The rows are grouped in 4 ways, from coarse to fine. Each group lies inside one group of the grouping before and may be the whole of it. The rows also spread widely along 16 directions, which tell nothing about the answers.
Known rows, each followed by its group in each grouping:
-138,-480,49,-289,-74,572,-177,-81,-152,-214,99,-74,120,-22,-97,87,-259,-72,-19,357,260,376,-428,155,-176	Basu Tumo senal Kabiz
64,-151,-69,4,133,-29,61,72,237,-323,41,299,-102,-468,156,157,-313,-61,-51,-78,12,-210,166,-170,32	Basu rufo meb gisir
-68,-31,48,-81,-33,77,-9,-89,-226,370,4,-209,63,-2,-130,228,85,21,-14,-82,-132,182,-153,312,105	Fode tif fizur vezud
9,-22,170,104,-154,-33,-240,485,-236,-52,-249,-41,-137,62,-32,-30,166,-99,-104,144,-163,236,9,310,-83	Fode benav por rabo
54,-174,-39,-332,-34,-104,-111,176,60,-222,3,-83,-372,54,304,79,179,21,60,-133,-301,-2,-159,103,-87	Basu rufo meb nuziz
39,6,-167,-360,-12,-199,-491,115,-67,-251,-58,-136,-269,194,199,-163,-58,-28,90,124,-395,-160,106,373,18	Fode tif fizur belaf
-191,77,-17,-4,-182,-31,186,-12,390,-71,-91,-338,193,-152,-217,-35,-62,-14,-69,48,245,186,203,57,182	Basu Tumo nida duf
-108,234,111,422,10,-12,-303,141,100,-54,-346,119,88,-28,-135,446,21,-289,-228,-143,59,97,2,291,157	Basu Tumo nida kobub
-77,-29,134,-96,-26,-54,-96,-12,23,-64,27,-199,-2,85,-185,-280,91,64,13,141,-23,-93,206,-26,-175	Basu Tumo nida duf
-52,190,311,10,-52,-106,13,-72,149,-7,-151,-277,-210,152,-46,82,217,-196,46,-58,-22,-107,13,188,-32	Basu rufo meb gisir
204,5,65,347,-87,-33,-103,98,-302,-150,178,-300,672,-151,-262,-10,-75,-459,84,261,13,138,98,14,97	Basu Tumo nida kobub
143,-102,-26,-142,174,-46,86,-117,-264,-27,233,278,-59,-339,6,97,-195,-71,58,-40,-32,-259,-31,-245,-263	Basu Tumo nida duf
12,-69,-254,-222,-381,10,107,103,62,-285,218,-50,5,78,49,51,-148,-235,-162,-4,10,241,-261,-232,-230	Basu rufo meb nuziz
-193,-174,-293,49,107,177,-108,-1,-341,41,-72,-349,327,-7,27,86,232,-74,134,-82,10,274,-447,-115,-73	Fode tif fizur belaf
57,-172,-149,12,-241,-103,92,-2,-174,36,99,6,2,102,-109,156,-171,-88,-141,-22,4,-85,-159,80,-103	Basu rufo meb nuziz
80,-207,257,282,-210,-93,89,-140,258,-89,125,-211,174,110,-330,-66,14,64,-59,-63,-15,-284,276,60,75	Basu Tumo nida duf
19,-110,196,197,21,176,-185,176,-44,30,-298,-372,245,-110,-143,-94,78,48,-9,171,-65,171,122,347,183	Fode benav por rabo
158,-27,210,-299,69,-8,-230,401,49,305,-303,-294,-83,186,-25,-375,359,262,-129,406,-82,210,382,505,64	Fode tif fizur belaf
370,21,-34,354,-158,136,-229,152,-228,-456,-53,-62,440,-174,-63,190,-160,-428,-80,-75,-137,172,-275,-86,-154	Basu Tumo senal Kabiz
-68,151,25,-204,-156,378,125,-378,165,-79,-29,-493,141,-73,-30,-192,-278,-195,-20,135,27,42,-127,-98,-97	Fode tif fizur belaf
394,86,242,-324,27,-99,9,48,243,-379,8,125,-132,-286,-172,-162,-116,63,113,92,160,-1,293,62,-180	Fode benav por rabo
108,-314,226,139,-35,82,91,219,-199,292,-6,-204,177,-307,-69,141,19,86,-61,85,-233,129,128,386,287	Basu Tumo nida duf
-8,149,-343,152,-289,-258,-120,209,-21,-354,-232,-158,204,77,-167,-23,-153,-255,-101,66,196,92,-41,80,-73	Basu Tumo nida kobub
178,274,-258,-164,79,-60,-107,126,-3,157,-466,-109,-68,-90,125,-17,-43,64,-185,-14,-62,-4,7,195,-19	Fode benav por rabo
31,290,68,-303,-68,91,-155,176,-210,-4,-258,-264,-143,-8,45,-401,-110,-187,-64,435,-82,102,83,121,-265	Fode benav por rabo
225,-144,64,-72,225,20,-323,-113,75,-258,-157,-69,138,-26,-158,141,-44,41,137,52,176,-67,-6,356,49	Basu rufo meb gisir
395,-104,255,252,-107,77,-119,260,-53,-41,-413,-5,-32,134,-94,45,118,-14,-262,44,23,-56,-71,304,-188	Basu Tumo senal Kabiz
135,38,-145,-242,-240,-300,-167,475,-227,-229,142,-44,-124,-230,164,-205,-138,-96,-49,104,-562,103,259,76,-54	Basu Tumo nida kobub
-6,128,-194,-282,374,69,17,9,-227,389,-163,-137,78,-132,233,170,168,-229,78,220,223,148,-193,108,79	Fode tif fizur belaf

New rows, each followed by its group in each grouping:
185,-461,462,-325,192,166,48,19,396,191,71,148,-363,-17,98,227,329,378,-65,-67,-32,-47,115,320,120	Basu Tumo nida duf
158,-393,140,-134,-98,-37,8,111,132,34,141,162,-72,-14,-221,-41,-131,311,-186,116,18,-82,295,229,-2	Basu rufo meb nuziz
24,9,-73,-47,151,-229,35,100,62,374,-164,-111,81,-178,-160,84,247,375,-82,-204,-58,37,249,178,149	Basu Tumo senal Kabiz
290,283,-181,30,107,-263,-350,105,-264,-56,-244,-31,107,10,-25,49,0,-167,-42,-27,-155,-141,20,165,-118	Basu Tumo senal Kabiz
180,-227,-165,-158,-37,-38,344,99,373,-29,-1,-206,-6,-84,269,-93,88,7,-40,59,125,-94,79,-106,141	Fode tif fizur belaf
13,187,206,-59,33,-8,-88,243,-60,28,-15,-23,-96,-244,50,-154,42,-116,-57,95,-294,77,294,-11,-61	Fode tif fizur belaf
36,-173,177,-192,39,9,-50,41,-29,-25,-37,110,-276,0,-26,-91,-84,33,-55,232,82,-210,109,148,-185	Basu Tumo senal Kabiz
-220,-296,88,-161,-146,406,104,-213,149,-244,227,33,-127,44,58,194,-78,-193,-68,-31,167,104,-447,-293,-280	Basu Tumo senal Kabiz
-200,-123,23,-84,-160,74,288,-251,321,-80,30,-117,-168,-180,-67,31,-168,153,-71,-229,12,-172,1,-143,-67	Basu Tumo nida kobub
8,-231,-14,-62,-155,-4,201,33,267,-192,41,-18,158,-232,-332,-59,-134,226,-69,7,327,147,160,-34,-49	Basu Tumo nida kobub
241,12,-107,24,-204,-301,69,66,17,-181,87,87,226,76,-398,217,83,-76,-20,-126,367,186,-80,43,-141	Basu Tumo nida duf
83,148,35,-78,-48,45,-18,-293,305,116,-79,-131,-61,86,28,123,-144,-71,-209,-83,-107,-292,77,136,84	Basu Tumo nida kobub
-268,116,166,111,224,343,-335,4,-47,-176,-340,117,-167,-201,100,268,-110,-235,-103,-44,-35,61,-222,41,-152	Basu rufo meb nuziz
-69,91,-143,-60,11,199,-65,-209,81,-44,-135,-385,480,-353,-289,-64,-354,48,-21,122,132,193,114,130,146	Basu Tumo nida kobub
-100,-130,-387,-230,-168,113,-114,-152,201,99,-148,-86,-107,236,24,21,-133,316,-304,-212,-135,-58,-158,86,-57	Fode tif fizur vezud
396,24,33,-45,13,-258,31,288,83,-117,-378,119,-98,-124,-101,8,-60,7,-93,187,343,-91,202,383,-35	Basu Tumo nida kobub
-177,-32,2,204,149,-76,2,-77,53,280,-153,-180,149,136,-92,-150,-35,-144,-122,392,285,-402,319,95,144	Basu Tumo nida duf
168,-139,-77,-128,-250,-117,125,250,-478,304,118,92,-79,-45,-67,136,-102,-45,-135,89,-146,146,-125,237,-82	Fode benav por rabo
-105,-385,94,-86,-138,49,166,255,-124,161,108,-40,-118,-96,58,270,162,0,-40,14,-33,269,-188,199,85	Basu Tumo senal Kabiz
439,60,456,265,90,29,-177,-23,160,94,-119,30,272,-81,-352,113,-18,-3,-179,74,14,-130,402,378,147	Basu Tumo nida duf
23,-34,-418,-257,67,-293,-35,-104,-131,1,96,-187,211,-41,-76,115,-8,-7,170,-25,122,3,-84,91,79	Basu Tumo nida duf
84,-333,14,-169,140,-92,-204,112,-20,-86,242,202,21,-110,-94,-99,-20,210,-3,116,-84,-128,300,5,-53	Basu Tumo nida kobub
-274,-418,-192,-154,-146,141,238,-446,180,66,313,41,-51,-119,-66,327,-421,123,-77,-172,67,-228,-159,11,143	Basu Tumo nida kobub
95,42,-315,-93,279,-207,-437,48,18,33,-245,30,1,143,108,51,96,92,-37,-44,-99,-220,112,246,108	Fode tif fizur vezud
196,-275,-275,11,-153,17,-9,-50,206,-151,156,110,163,91,12,118,-295,-53,-270,12,47,-187,-10,-75,18	Basu rufo meb nuziz
13,174,189,-360,-288,82,6,-6,168,-91,4,103,-302,85,-200,45,-26,28,-227,-77,39,256,-86,40,-375	Basu Tumo nida kobub
-69,-72,168,169,149,-224,137,-89,205,-80,-163,-357,26,-103,-99,-197,97,-25,263,127,208,-389,360,159,219	Fode tif fizur vezud
134,-62,231,-90,-134,78,300,-254,90,136,-56,-394,-10,91,-173,-116,-7,7,-11,97,144,-173,-27,99,-125	Basu rufo meb gisir
185,-180,99,157,125,-24,52,325,-95,46,-295,-241,259,-57,-155,181,560,92,78,-112,263,414,-216,135,-44	Basu rufo meb gisir
-82,-96,-253,144,-9,53,-85,-240,14,-157,-26,-618,708,-21,-300,-104,-220,-178,143,278,315,51,26,113,243	Basu rufo meb nuziz
35,-286,-45,-305,-103,-54,29,-211,-45,80,259,18,-157,77,-134,160,-50,265,-17,-227,-168,-100,-128,100,-123	Basu rufo meb nuziz
-272,53,-9,34,62,-73,-145,102,254,-170,3,83,-45,95,-38,-190,105,-103,-134,133,148,-121,264,-304,-174	Basu Tumo nida kobub
-150,121,-133,-49,18,-66,-105,78,-231,-45,-15,-256,102,-249,-9,-81,13,-56,125,-85,-280,138,19,-43,-24	Fode tif fizur belaf
-120,13,-225,-241,69,18,-129,-210,92,127,146,-238,128,146,114,236,33,-180,-7,-6,-52,40,-145,60,168	Basu rufo meb gisir
-95,138,167,-124,146,-65,271,-36,163,255,-249,3,-231,-121,-139,54,174,117,-71,-42,341,-29,77,-4,-166	Basu rufo meb gisir
-45,-197,35,-79,41,312,53,-65,-60,168,69,248,-24,-386,-16,98,-433,86,-282,87,-85,-81,79,-35,-64	Basu Tumo nida kobub
-69,-597,-274,-233,-155,-35,-80,12,69,-228,316,160,-222,-129,154,79,-392,290,-92,-137,-406,-257,45,60,79	Basu rufo meb nuziz
199,50,-65,104,61,121,-234,-103,-50,186,-227,-233,298,59,-210,-250,43,319,-271,-122,-275,-163,139,-76,-214	Basu Tumo nida kobub
-310,-60,-110,-337,89,62,-200,-271,100,257,130,-45,-101,242,-24,246,78,46,-70,-29,26,9,-127,148,59	Basu Tumo senal Kabiz
269,-92,-302,-10,-280,-108,-85,204,-45,21,-25,-61,226,243,-65,233,15,-131,-200,-1,61,256,-193,300,103	Fode tif fizur belaf
314,95,-62,19,279,-213,3,22,-184,141,-319,-173,-77,96,192,-257,242,-66,6,107,-12,-547,63,-108,-266	Basu Tumo nida kobub
-3,-130,43,128,147,-12,-40,-92,-76,21,-5,-27,192,-233,-220,65,-10,133,34,-112,8,-111,101,-12,-21	Basu Tumo nida kobub
74,-181,10,-125,105,89,-69,-42,175,-75,-47,138,-104,-379,2,170,-157,316,-93,-277,-217,-72,85,67,24	Basu Tumo senal Kabiz
-145,112,-12,63,-183,-62,-6,60,44,61,-11,-93,34,120,-113,-83,-77,-210,-221,183,60,-49,141,-39,-77	Basu Tumo senal Kabiz
-139,-173,-152,-280,-56,-147,-245,-190,170,-299,53,-220,-27,173,-245,-71,104,329,156,-218,-15,-22,-38,80,-124	Basu Tumo senal Kabiz
249,7,272,-212,153,-243,-55,138,-335,88,-107,65,-198,143,-229,-99,324,-5,142,234,290,-69,14,211,-389	Basu Tumo senal Kabiz
-53,240,-295,-75,-149,160,94,59,-179,77,-311,-224,195,-312,-74,136,-229,-111,-142,-65,69,435,-284,83,-52	Fode tif fizur vezud
161,-161,-255,56,6,-8,-192,-115,-56,-185,12,-87,135,58,118,193,-114,-147,38,-117,-136,-203,-220,64,79	Fode benav por rabo
86,-8,-101,-96,-248,40,-42,75,-279,43,71,-75,44,59,-7,-51,-257,-240,-203,233,-143,-6,-81,63,-163	Basu Tumo nida duf
-144,-454,-23,-169,-151,86,224,-136,-81,481,-4,-190,-203,73,-33,151,-101,311,-92,22,-58,-134,-112,450,215	Fode benav por rabo
238,102,233,244,-316,-149,255,113,-21,-93,-100,-50,133,-28,-407,-128,-227,-292,-101,311,403,-49,238,193,-90	Fode tif fizur vezud
-92,-517,175,-3,-286,-111,337,15,44,-157,535,-15,-91,28,-129,145,225,10,184,-214,-14,55,-116,-157,-40	Fode tif fizur vezud
-28,42,-294,-63,-48,30,-341,-177,-17,-89,33,-101,343,-60,-328,-218,-321,256,-188,-58,-196,-61,204,-103,-149	Basu Tumo senal Kabiz
-183,-457,111,-90,-93,60,286,-279,-150,68,300,-82,70,-254,-431,-165,-405,271,84,173,177,-216,177,14,-99	Basu rufo meb nuziz
210,-17,-322,-253,-143,83,33,-232,-122,18,47,-126,230,-160,-91,204,-419,-50,-97,-21,11,69,-237,163,7	Basu Tumo nida duf
